The same things were measured in two ways. Each way mixes the same 8 hidden numbers, adds some noise and spreads widely along 5 directions of its own, which tell nothing about the thing.
Some things both ways: the first way, then the second way.
[-20   2 -16  26   2  15  20  32  -6  30  64 -36 -11  32   0 -26 -10 -20]
[  0  -9 -24  13  -9  -5 -29 -11 -18  17  -9  -1   2  -5 -16 -18  -3 -18
  23  -5  11 -17 -17  19 -14]

[-19  11   8  10  10  18   0  -5  14  18  14  -7  -3  -3  12 -17  -2 -18]
[ -3 -11 -12  -9  -1 -18 -11  14 -20   5   5   3  13  -5   2 -13  -6 -21
   3 -12  21 -18   3   2 -18]

[-10 -12   2 -27  -3   7  12  24  10  19  -1 -14 -44  52  -1   5  26  -4]
[  1  18  -4  10 -10  12 -35 -11  15  14  -8 -13   2  22 -17   5  17  22
  13 -29   4   6 -14  10  16]

[ 19 -20 -15  28  -2  13  12  -6   2  33  -7 -26 -23   3 -33   4  -7  19]
[  4  10  -7 -12  10 -11  -4  -3  15   2 -20  -5 -10  29 -15  -2  15   7
  14 -22   6   7   8   5  19]

[-18  14 -16  54   8  -4  -3 -21 -17  48  30 -41  11 -28 -25 -17 -34  24]
[ 13  31  25 -28   3   1  19  33   4   2 -13  21  -5  15  20  17   4  19
 -16  -7  -5  -1   2 -11  14]

[ 15 -50 -15  51  24  47  43 -52  37   0   8  -8 -34 -40  10 -42 -13  15]
[ 20   0 -11  23 -22  22 -13  12 -26  22   6   8   5 -13 -12  12 -12 -13
 -12  -4  13 -35 -13  15 -27]

[-27  21  19 -18 -15   2 -14  62 -22   4  43  -8   9 -37   0   7 -23  14]
[ -8  17  27 -21 -11 -14   6 -19   0  -4 -13 -18 -17 -10   3  -7  11  32
  17  19 -21  15  12  -2  27]

[ 13  53 -20  20   6  16   3 -35  -7  53  -1  -1   6 -39 -18  37 -27  30]
[-13  -6  19   1  11   8  21 -16   3  -7  18   5 -15  -9  15   6  -6   9
   5 -13   1 -12  17  20  -9]

[-25  35   6  15  -2  20   0  55 -39   7  62   5  10   3  45  19 -35 -26]
[-20   7   2  16   0  25   6 -22 -13  31   7   9  -2 -10 -16   1  -9  10
  -8   0   2  11 -38  17 -13]

[ 21  20  -3 -19   0  10  -6  31   5  15 -25  -4 -10  14 -13  14   8   0]
[-23   9  -5  -9  10 -15 -26 -31  37  -4  12   2  11   6 -13   2 -12  11
 -16  35   1  30 -24  42   5]

[ 32  31   5 -35 -16   7   6 -12  28  43 -55  -6  -6 -11 -43  22  16  18]
[ -4  15   1  -1  -9  -5 -25  -3  15   6  -7  -8   2  15 -20  -2   6   8
  -1  -8   6  17  -2  16   8]

[-21  28   1 -11   9  12   4 -30  14  49 -35 -14 -14  -8   7  -5  18  14]
[  1   0   3 -14   7 -26  -1  17 -10   4 -17 -21   0  25  21   4   9  29
  25 -25  18  -2  15 -16  23]

[  1  14 -16  -8  -5  -3  17  38 -35   9  13   6  -9  13  20   6 -14  20]
[  7   4   3  18   7   2   9   1   8  -4  19  18 -16  -2 -17  34 -17  12
 -12  -1  -6 -49  -5  26  -1]

[-11  49   4 -43 -13  -7   9  15   4  36   7   7   1  53  13  14  19 -36]
[ 16   6 -21  14  -8  -7 -16   6 -10  21 -28  -7  -4  22 -17   4   4   7
  30 -16  -1  -7 -23  -4  16]

[  27 -114    9   28   -5   18   -4  -30    9  -41  -42   17  -34  -60
  -16  -38   -7   38]
[  7  -5  -2 -16  -9  -6 -29  22 -20  -5  12  25  16 -16  32 -15  -5 -31
   5 -21  11 -52   5   5 -27]

[ 26 -26 -17  32 -17   1  14  -3 -24  21  -6  -6  -7   0 -26   2 -23  22]
[ 13  -5  -4  23 -14  30   6   0 -12  18   0   3  -3   3   5   5  11  -2
  17 -59  -2 -13  -5  -3  -8]

[ 16 -13   1  39   9  -9 -43  -5 -11 -17  -6   2  30 -71 -29 -27 -38  23]
[ 27 -17 -20 -13 -25  11 -13   8 -25  -2   8 -21  32 -10  42  -2  20  -5
  -6 -44   7 -18  10 -25  -1]

[ 16 -21 -21  27   7   5   8  24 -12  -4   5 -11  -5 -20 -24 -43 -16  31]
[ 20   1 -14  -2 -14 -21 -23 -20  24 -10 -24 -39   0  22  24  13  13  38
  28  10 -16  22   2   6  45]

[  1 -23 -22   5  -3   9  22  26   2  36  25 -43 -49  72  -4  13  13  -4]
[ -9  22  -9  -8  23 -15  -8 -17  17   6  -6  35 -19  10 -47   5 -15  -6
  -7  28   0 -35 -30  37   0]

[  8 -15 -12   1 -10 -11  -3  29  -6  -1  53  -4  -3  42  -6 -13  -5 -27]
[ 19   6   4  11 -16  18   5   1   6   3  -4  12  -1  -9  15  11 -10  -7
  -9  17 -11  19  -7  20 -10]

[-24 -18   8  34  16  16  -5 -16  24  18  30 -33 -26  15  -9 -12  -3 -16]
[-17  -1   9 -23  -4 -12  -3 -22  -5  -4   5   8   8 -24  30 -16  -6  -2
   1  25 -10  10 -15  10  -3]

[  0  -3  18  10  -6  -5 -25  14  11   7   8 -23  12 -26 -33 -10 -16  -3]
[ 14  24  -5 -20 -30  15 -27   0 -10  20 -21 -11  20   4   1  -8  22  11
  -4 -12 -11  24 -24 -22  18]

[  6 -23 -16   6   4  19  15  15   3  15   5 -19 -25  -9  -1 -18   1  22]
[  6  28   3   3  -4  14 -29  16  11  13  -3  11   3  20 -20  17  -4   8
 -20   0  21 -10 -12  27  -6]

Other things, the second way, with their names:
J395: [ -8  -3 -13 -16   8 -12   4 -20   2   1   3  14   6 -10   1   0  -8  -2
  -7  14 -15  -5 -29   7   3]
J19: [ 11  28  -5 -11   6  -9 -14  26   6  16 -24  18  -3  29 -26   7  -2  -5
  -3  -1  14  -5 -12   8   5]
J515: [ 13  38   9 -22  -8  12 -14   1  13  11 -21   6  -5  21 -16   7  23  21
  -5 -12  -9  -3 -11  -5  26]
J364: [ 10  11  -3  12  -5  11  -4   0   5   8   3   2   3   6  -1  26 -11  19
 -18  17   2  -3 -17  22   2]
J805: [ 21  25   7  -4   2   2   2  38  12   6 -12  29 -14  28 -28  19   7  -3
 -10 -39   3 -29  10   3   4]
J245: [  8   0  11  18 -17  30  14  -8 -22  17  -8   4 -13 -11  17  -6  13  -1
  29 -42 -14  -8  -1  -5  -7]
J865: [ 32  40   5  -2 -16  15 -22   7 -10  23 -33 -10  -5  23  21  22  15  44
  14   3  -5 -10 -21  -9  37]
J34: [ -5  20  15  13   1  18   4  24 -11  23   7  32 -12   2 -41   9 -10  -8
 -16 -23  13 -30  -9  16 -26]
J721: [  1   4 -16   8  13  52  -9  -7 -15  28  10   0  17  26  19   6  21   9
 -11 -66  41 -17 -14  10 -19]
J979: [ -1  44  27  -7 -10  10  12   4  14  18 -15  16 -15   8 -12  23  -2  37
 -15  20 -30  28 -30   1  26]
J33: [ 12 -17 -17   2 -11   4  22 -17 -15   8 -18  -9   0  -9  30  -7   8  -3
  24 -18 -21  22 -14 -17   9]
J576: [-11  14   1 -33  28  -9   6   2  12  -5  12  45  -7   0 -39  -5  -5 -26
 -33  -1  12 -48  -2  25 -20]
J575: [ 15  12   8   9 -12  16  19   3   0  13 -15  -1  -9   5   7  17  -1  14
  -4   4 -10  27  -8   5   8]
J755: [-10  19   5 -29   4  -4  -5 -10  -7   6   4  14   6 -12  -2  -5  -4   5
 -20  23  -2 -15 -22   7  -2]
J231: [ -6 -40  -5   0  -5 -29   4 -10  -4 -25  10  -9  -7 -17  11 -27   6 -25
  39 -42 -10 -20  39  -2  -7]
J340: [-11   7  29  -6  18   0  40  29 -22  10   7  17 -21  -4 -15   4 -14  -7
 -15 -10  27 -16  28  14 -28]
J18: [  4  -2 -20   7 -10 -32 -12  13   0   7 -21 -13  -7  18 -49   0   4   5
  21 -20  -6  -8  -1  -9  20]
J777: [ 16 -13 -18  -4  19 -12  10  16   0  -5  -3  -2  -7  25  -6   6   9  -9
   8 -45  24 -38  26   4   1]
J256: [-26 -14  -4  18  -9   6 -15 -25  14   3  27  14   7 -16 -13  -4  -8  -8
   6 -27 -15   1 -25  20 -15]
J767: [ 13  -5   2   2 -18   4   4  -3  -3   0  -9 -19  -6  -2  -2  -2  11   0
  12 -19  -5  10  23   0   5]
J401: [-20  -2   7  -1   6   6   7   6 -20  22   5  -7   8   6  -6  -7   3  10
  -2 -34  22  13  -4  -4 -11]
J235: [  8  30 -10 -25  -5 -17 -28  12  23   4 -15  20  13  15 -27   5  -3  -4
 -25  24  -8  13 -27   9  11]
J891: [ -7 -24  -5   8  -3  19  34 -10  -3   5  15  13  11 -23  17  -6 -18 -34
 -23   5   2  48  -3  23 -42]
J295: [ 30 -25  -7   8 -37  27   3   9 -24   1   0 -30  21 -13  42  -7  13 -15
   1 -34   9  24  30  -9 -18]
J632: [ -9   9  -5 -46  14 -42  -1  -2  22 -13 -12 -29   5  31 -25  -5  24  20
  -6 -13   9  25  23 -16  36]
J486: [ 13  25  -4   2 -10  28 -15  -3  24  12   3  22  10   8  -9  20  -2   3
 -33   2  -8   9 -32  22  -3]
J94: [  8  37  24  -2 -12   0 -13   9  26   6 -21  10 -14  16   0  16   1  27
   6  17 -22  25 -11  14  25]
J92: [  4  35   2 -16 -11  -9 -33  23  -5  23 -24 -10   3  27 -34   1  15  24
  -4 -12  14  -3 -11 -13  21]
J667: [ -6  11  37  25 -14  23  30   2   0  12   2 -10 -19  -6  10  23  -7  34
  -1  -2 -14  39   6  12   2]
J899: [ 11 -10 -12  -2  11  11  18   3  -5   5  -4  -6   0  18  12   1  13  -5
   2 -44  21  -3  17   0  -5]
J312: [  3  12   0 -15  -6 -25  -4   2  -2  11 -39  -9  -8  15   8  -8   7  16
  35   4 -16  29 -11 -16  31]
J509: [ -1 -22  -4 -18   7 -26  13  -5 -14 -12 -10 -18  -9  -2  15 -26  11 -12
  35 -24  10  -6  36  -7   0]
J52: [ -1   3  -7 -10  -4  -9 -14 -12   7  -2   7  19   7 -13  19   5 -11   0
  -3  17 -17 -12 -27  17   3]
J945: [ -5 -12  -7 -11  -3  -4  -2  -9 -24  -1  13  14  13 -30  34  -8 -11 -11
   4   1  -8 -32 -16   2 -13]
J529: [ 18  24  -8  17 -19  23 -25  12 -19  34 -17   5   7  13  -4  15   0  14
   1  -4   3 -11 -38   4   2]
J450: [ 15  -2  -9   7 -14  20 -10  -3 -11   9   3  24   5 -18  19  -1 -10 -24
   2  -3  -8 -19 -20  17 -21]
J321: [-12 -26 -13  -5   5 -35  -1 -25   3 -19   4 -22  -8  -6 -10 -17   4  -4
  26  -6   0 -13  25   9   8]
J561: [  2  18  -3 -21  17 -13  -4  10   4   5 -14   7 -12  25 -40  -7  12  -6
  -5 -13  23 -21  14   9   2]
J202: [  3  31 -15 -23 -11 -37 -34   1  22  10 -38  -7   0  24 -56 -10   9   6
   8  25 -13  32 -19  -3  37]
J382: [ 32  20  10 -14   4 -14  23  23  18 -15 -12  -3 -21  24 -19  33   5  20
 -18   6  -2 -21  34   7  26]
J287: [  3  31 -15 -10   2 -28 -19  10  12  17 -40  12 -17  28 -64  -7   2  -4
  11  10  -4   7 -20   5  19]
J910: [  2   5 -14 -33  12 -26 -23  18  11 -12   9  22  18   7 -16  -6 -11 -27
 -31   9  25 -24   5  18 -14]
J527: [  1   4   5  -5 -10  -4   4  -5  22   0 -14 -18  -1  16   5   3  13  18
  10 -15 -13  49   9  -4  22]
J144: [ -3  19  23 -35  18 -41  16  22  15 -13 -16   5 -13  20   3   9  -5  20
   2  21  -3  13  20   2  26]
J980: [ 11 -14   1 -12 -10   6   9  -7  -9 -13   6 -25  10  -6  37  -1  12   6
   3 -16   3   7  26  -2   2]
J835: [-13 -15  -1  -8   0  -7  11  -2   4 -11  25  24   6 -24 -18 -10 -14 -37
 -21  -5   0  -8   8  21 -32]
J563: [  8  41   8 -13   6 -11 -13  31 -11  29 -34  16 -14  34 -21  13   5  31
  14 -14   1 -28 -29 -14  32]
J249: [ -4  24  29 -36  10 -10  19  10  29 -13 -11  10 -12  17   3   1  11  12
 -12  -4  -6  35  24   2  16]
J995: [  7  16  -4   0   7  15   2 -19  -7  17 -14  -6 -14  19   3  12  20  34
  19 -25  -1 -26 -18  -3  25]
J270: [ 14  -6  -2  18 -12  22  17   5 -17  10   2  -3 -13  -7 -18   8   5  -3
   1 -39  -2 -26  11   1 -10]
J372: [ -4  -5   2  -9  -8   8 -11 -28 -25   5   8   5   4 -28  35 -15   3   2
  19  -4  -7 -35 -16   4  -7]
J661: [ 25  21 -22 -24  -6  -7 -21  -2  12   3 -32   6   1  16 -29  -8  15 -16
  -1   9  -4   0  -9   6  15]
J972: [ 10  15   8 -32  19 -39  27   2   6 -15 -30  -9 -26  17  -2   8   2  25
  14  29  -9  -6  17   0  39]
J156: [ -2  22   1  -2  -1  -1 -24   2  24   7  -5  21  -1  17 -25   3  -2  -2
  -9   2   2   5 -14  25   0]
J59: [  8   6 -35  -2   0 -22 -29 -18   2   9 -12  -5   3  12 -34   8   1  13
   6  14  -5 -33 -36  10  23]
J625: [  9  28   9 -15 -18  30 -22   8  -1  15   7  12  23   0  23  12  14  20
 -22 -19  -9  -4 -28  -8   9]
J226: [ 18  15   5   0 -17  29  -4  -1   0  15 -13 -28   5  18   8   7  25  23
  -5 -32  12  24  10   0  10]
J531: [-10   0 -15   3  12  13 -27  -6  10   8  27  34  19   2   4   8 -12 -13
 -20 -18  16 -31 -31  32 -24]
J357: [ 17   6 -11  27 -20   3  -8  19  23  17 -31 -14  -4  36 -21   7   4   1
  16 -23  -1  63   2   7   9]
J96: [ -7  26  15 -36  18  -7  17  15 -16  14 -11   8  -9  10 -19   0   5  15
 -18  -2  16 -16   0  -8   7]
J452: [ -4   1 -13   6  13 -10  -4   3   6   7  -1  11  -9  14 -46  -1  -4 -15
   0 -18  16 -20  -1  21  -9]
J951: [-13  -3  10 -21  32 -37  21  -9  34 -27   6  35 -32   3 -17  -1  -8 -13
   8   2 -12 -28  18  30   2]
J684: [ 11 -24   4   8   1   0  39  17 -13  -7  12   5  -5 -10  28  12 -11 -11
   0 -23   6 -11  27   7 -18]
J900: [ -7  17  21 -20   7   5  27 -12  35 -12  10   7  -1   0   6  24  -7  24
 -40  31 -18  44  -2  20  11]
J338: [ 20  11  -9   3   2 -13  -8  41  11   2  -7  35  -3  18 -24  14 -15 -20
 -12  -7   6 -23  -1  18 -12]
J926: [  5  36   7   8 -13  24 -28   9  16  24 -12  10  -2  23 -37   9  13  15
  -8 -27  -2   7 -21   8   8]
J683: [ -5 -13   4  -3  -6 -20  29 -16  -1 -11  -1  -2 -16 -21  -8  -3  -8   1
  12   8 -29   6   6  -1   9]
J889: [  4  -5  -8  -5   9 -11   9  10 -15   9 -14 -17 -11  18 -22  -4  14   2
  15 -38  23 -20  21  -7   6]
J431: [ 37  -4  -1  20 -31   4  15   8 -12   6 -35 -36 -12   7  34  13   8  20
  36  -2 -17  37  17 -11  25]
J483: [-10 -12  20   7   3 -22  23  19   2 -11   9  12 -22  -5 -17   3 -14 -10
  13 -18  -8 -11  27  12 -10]
J587: [ -3  -3  13   8  -2  -5  15  12   3   1  -3   7 -13   3  10   8  -8   6
  13 -16  -9  13   7   3   0]
J704: [ -5  29  21 -28  -4   7  -3  14   7  10  -2 -10  11  14 -10   3  16  22
 -26 -13  13  30   8  -9   9]
J314: [  3   5 -25 -17  -8  -8 -35  -9 -14  13  -9  12  14   0   0 -13   6  -9
  10 -10   0 -36 -32  -5   4]
J430: [  0   1 -34  -2   3 -22 -33  -6 -19  23 -23  -4   2  17 -34 -14  11  -2
  30 -23   9 -39 -29  -8  14]
J983: [ 11  11 -16  22  -6   6 -33  22  12  17  -8  -3   4  33 -36   9   7  -2
   0 -39  26  -9   4  21  -4]
J730: [ -4  20   9 -38  22 -16  26  -1  12  -2 -14   8 -12  12 -13   1   0   7
 -18  27   6  18   8  13   9]
J373: [  2  -1  -4 -23  35 -29  39   0  32 -22  -5  17 -22  20 -24  11  -3  -5
 -11   2   1 -10  23  21   8]
J534: [  8  14   5  -7   1  -8  23  -1  14   0 -11 -11 -11  13  -9  25  -6  31
 -18  28 -11  25  -2  10  23]
J974: [  3  -2  13 -15   3 -13   3  14   1  -8   3  23   0  -1  45   4  -7  -2
   9  -9  -6 -12   6   5  -2]
J421: [ 19  -1  -4  11 -18  -1  -1  32  -4   4   2   8   4  -1 -17  12 -13 -17
 -14 -12   4  -6   6   6 -15]
J261: [ 21   3  -2 -20  -4 -12   1  24  27 -20   0  29   2   9  11   6   0 -23
 -11 -14 -11  -2  16   5  -3]
J613: [  0 -10   3  -3   7 -16   9   9   6 -12   1  -3 -11   5  -4  -1  -4  -7
   6 -18  11  -5  31  14  -5]
J179: [-10  -5  -8   9 -20  -1 -16 -20 -27  29 -26 -28   7  -1  28 -16  10  25
  51 -19 -12  29 -30 -20  21]
J719: [ 31  31  -8   1 -26   1 -36  36   6  21 -32 -19  14  45 -14  15  18  21
   1 -28   7  23  -3 -16  28]
J227: [  2  -1  -5 -16  16  -9  16   5  -1 -12  21  32  -7 -15 -21   8 -12 -23
 -28   4   3 -62   5  21 -19]
J208: [ 22  24  -9 -43   4 -10   2  -5  15  -8 -19  13  -1   8 -18   1  14  -3
 -20  18 -15 -10  -4  -2  21]
J663: [  4  -2 -41  15 -18   4 -53 -16 -21  29  -7  -4  16   0 -34 -13   3 -14
  15 -17  13 -34 -42   8  -6]
J815: [ 14  -2 -27 -25  10 -25   7  11 -13   9 -27 -16   4  25 -13  -4  17   1
   9 -23  11  -5   2 -23  21]
J106: [  7 -13 -17   7  -1  20   1 -49   3  -4  14  -2  -4 -18   7   1   3  -5
   0   7  -9 -24 -10  30  -7]
J399: [ -5 -12   3  -5 -15   4  -3   4 -15   7   4 -26  23  -1  43  -2   9  20
   7 -26   7  34   3 -13   4]
J706: [ 10  19   9  -8   0  27  -1  -1  12   1  12   8   0   8  -5  17   9  13
 -28 -16   9 -14   3  17  -3]
J366: [ 16  13   5  23 -21  18  -7  -1 -19  25 -30 -13 -11  12  21   9  12  32
  39 -21 -12  10 -16 -10  21]

Some of these things the first way, each followed by its name:
[ 29 -78 -10  46 -17 -15  -4  21 -31 -17   8  -9  -6   7 -51 -37 -26  14] -> J261
[ 21   2  -8 -17  -4   1  -7  24 -13 -15   3  24   7 -44   5   3 -17  27] -> J382
[ -9  44   8  -1  17  56  40 -83  48  42   2  24 -27 -25  34  36   0 -12] -> J34
[ 18 -49 -42  27  21  -1 -13 -28  11  49 -33 -55 -56  56 -19  15  27  25] -> J721
[ 21 -52 -14  30  10  12 -21  49 -29 -51  54  17 -18  -5  20   8 -33  -1] -> J106
[ 11  35 -22 -32 -14 -37 -37  41 -16  41   6 -33   3  28 -35  36   5  17] -> J706
[-15  24  -1 -12 -12  13   7  12 -10  44  15 -12  -6 -15  19  22  -7   7] -> J340
[-23  40  13 -34  -7   2  -5  35 -17  -7  58  32   4  21  47  29 -11 -36] -> J270
[  4  12   5 -11  -5  22  27 -38  25  24  -2  13 -19 -17 -10   4   4   5] -> J94
[ -7 -84  -5  57   5   9 -11  25 -25 -19  32 -29 -26 -32  -7 -28 -32  34] -> J372
[-48  11  10  14  15  18 -13  12   0  25  41 -32 -18 -10  32   8 -10  -6] -> J96
[-19   1  16   2  -1   8 -20  32  -3   8   8 -23  -5 -28  -3  -3 -10   8] -> J704
[ -7  11 -19   8 -10 -27 -22  62 -41  19  49 -34   7  28 -11   7 -24   6] -> J227
[ 24 -50   6  37 -20  11  30  23 -16  -4  -6 -15 -13 -15 -31 -21 -30  24] -> J683
[ 31  39   4 -24  -1   9 -21 -32  45  19   4  13   5  -9 -29  40   3 -26] -> J661
[-11   5  -3   6   3  14   6  13  -9   5  28   8   3 -15  27 -15 -14  -6] -> J529
[ 26 -12  15   4 -15  20  28  -4  -2  10 -46  15 -23  13 -19  16  -5   7] -> J256
[ 11  29  10  -4 -10  14  15   1  -1   1   2  31  27 -36   3 -15 -20  -9] -> J421
[ -9  -1  17 -16  -7 -11 -30  59 -26 -20  21  15   1  42  26  17  -8 -37] -> J395
[-24 -10 -10  62  27  11   2 -37  13  30  33 -41 -17   6  -9 -24 -16  -2] -> J945
[-20  21  15 -38  -1  18  -6  12   8  -1  31  34  -7  20  44  16  10 -47] -> J19
[ -1  -2  24 -10 -16  22  37  29  -5   0 -15  14  -7  -3   9 -22  -4  -7] -> J18
[-16  12   2  -4  -9   0   5  40 -15  34  10 -26  -8  34   2  -1   1 -10] -> J430
[  0 -20  -5  10   5  -8 -26  24  -6  -5  18 -16  -5  -8 -14 -15 -10  10] -> J980
[ 12  25  -2 -17  -2  26  22 -11  16  32  -9   9 -21  23   9  29   7 -14] -> J452
[ -9  23 -13 -18  -1  -8 -17  19 -17  29  10  -9 -15  25  16  40  -1   8] -> J995
[ 28 -43  15   1  -2   6 -36  10  11 -41   4  17 -11 -33 -10  21 -19  -1] -> J208
[ 12  26   0  -5   8   2 -12  -3  16  19  -6  -9  -8  14 -15  24  -2  -5] -> J900
[  4  -9  -7  11  12  15 -11   5   8   3  19  -9 -13 -23  -2  -2  -9  10] -> J226
[  0 -35  22  10  14  30 -13 -17  30 -15 -13   3 -31 -36  17   7  -6   4] -> J755
[  5   3   2  47  15  32  21 -46  31  25  21 -13 -17   1 -22   1 -17 -17] -> J835
[-33  -7  18  -5  -6  20  14   8 -17   8   3  12 -13 -21  41  -4  -7   8] -> J563
[  5 -39  14  13   2   8 -14   1   7 -11 -11  -1 -17  -9  -7  -7  -5  -1] -> J314
[-10 -24  -6   5  -8 -19 -12   1 -15  20   5 -15 -13  34 -17 -14   5   1] -> J974
[-12  44  20 -18 -19   1  -8  17  -8  23  16  14  23  -4   0  13 -10 -26] -> J312
[ -2  -7  29 -32  -7  28  19 -21  10 -18 -17  60 -23   1  41  15  10 -26] -> J587
[  2 -15  -6  15   7  -3 -17  -1  17  -6  45  -9   6  -2 -15 -32  -7 -22] -> J295
[-18  14  12 -34   5  14  11  -8  26 -20  51  44  -7  18  46 -14  12 -52] -> J431
[ 10  32  12 -42  -4   6  -7  28   4  -8 -14  31   4  -6  26  21   2 -12] -> J534
[  6 -19  17   2 -25   3   6  39 -30 -10  -2  12   4 -31   0   3 -30  17] -> J979
[  3 -65  -6  23  -2  21  20  14  -2  11 -14 -30 -44   4  -3 -20  -1  26] -> J889
[-21 -30  11  -1  -6   7   3  81 -33 -24  41  -4 -20  22  19 -21 -10  -6] -> J321
[ 27  18   2 -44 -43 -21 -18  76 -39  12 -11  12  20   7 -27  27  -7   5] -> J156
[  9 -21   6   9  -6  -3 -16  29 -21 -20   2  15   2  -9  -3  -8 -19   0] -> J52
[  3 -27 -18  20   8   9   1   7 -18   4   9   0 -21  17  11  -5  -6   6] -> J777
[-33  23   7  -8 -11  -7  -1  62 -16  38  23 -50   6  -7 -12 -24  -5  13] -> J92
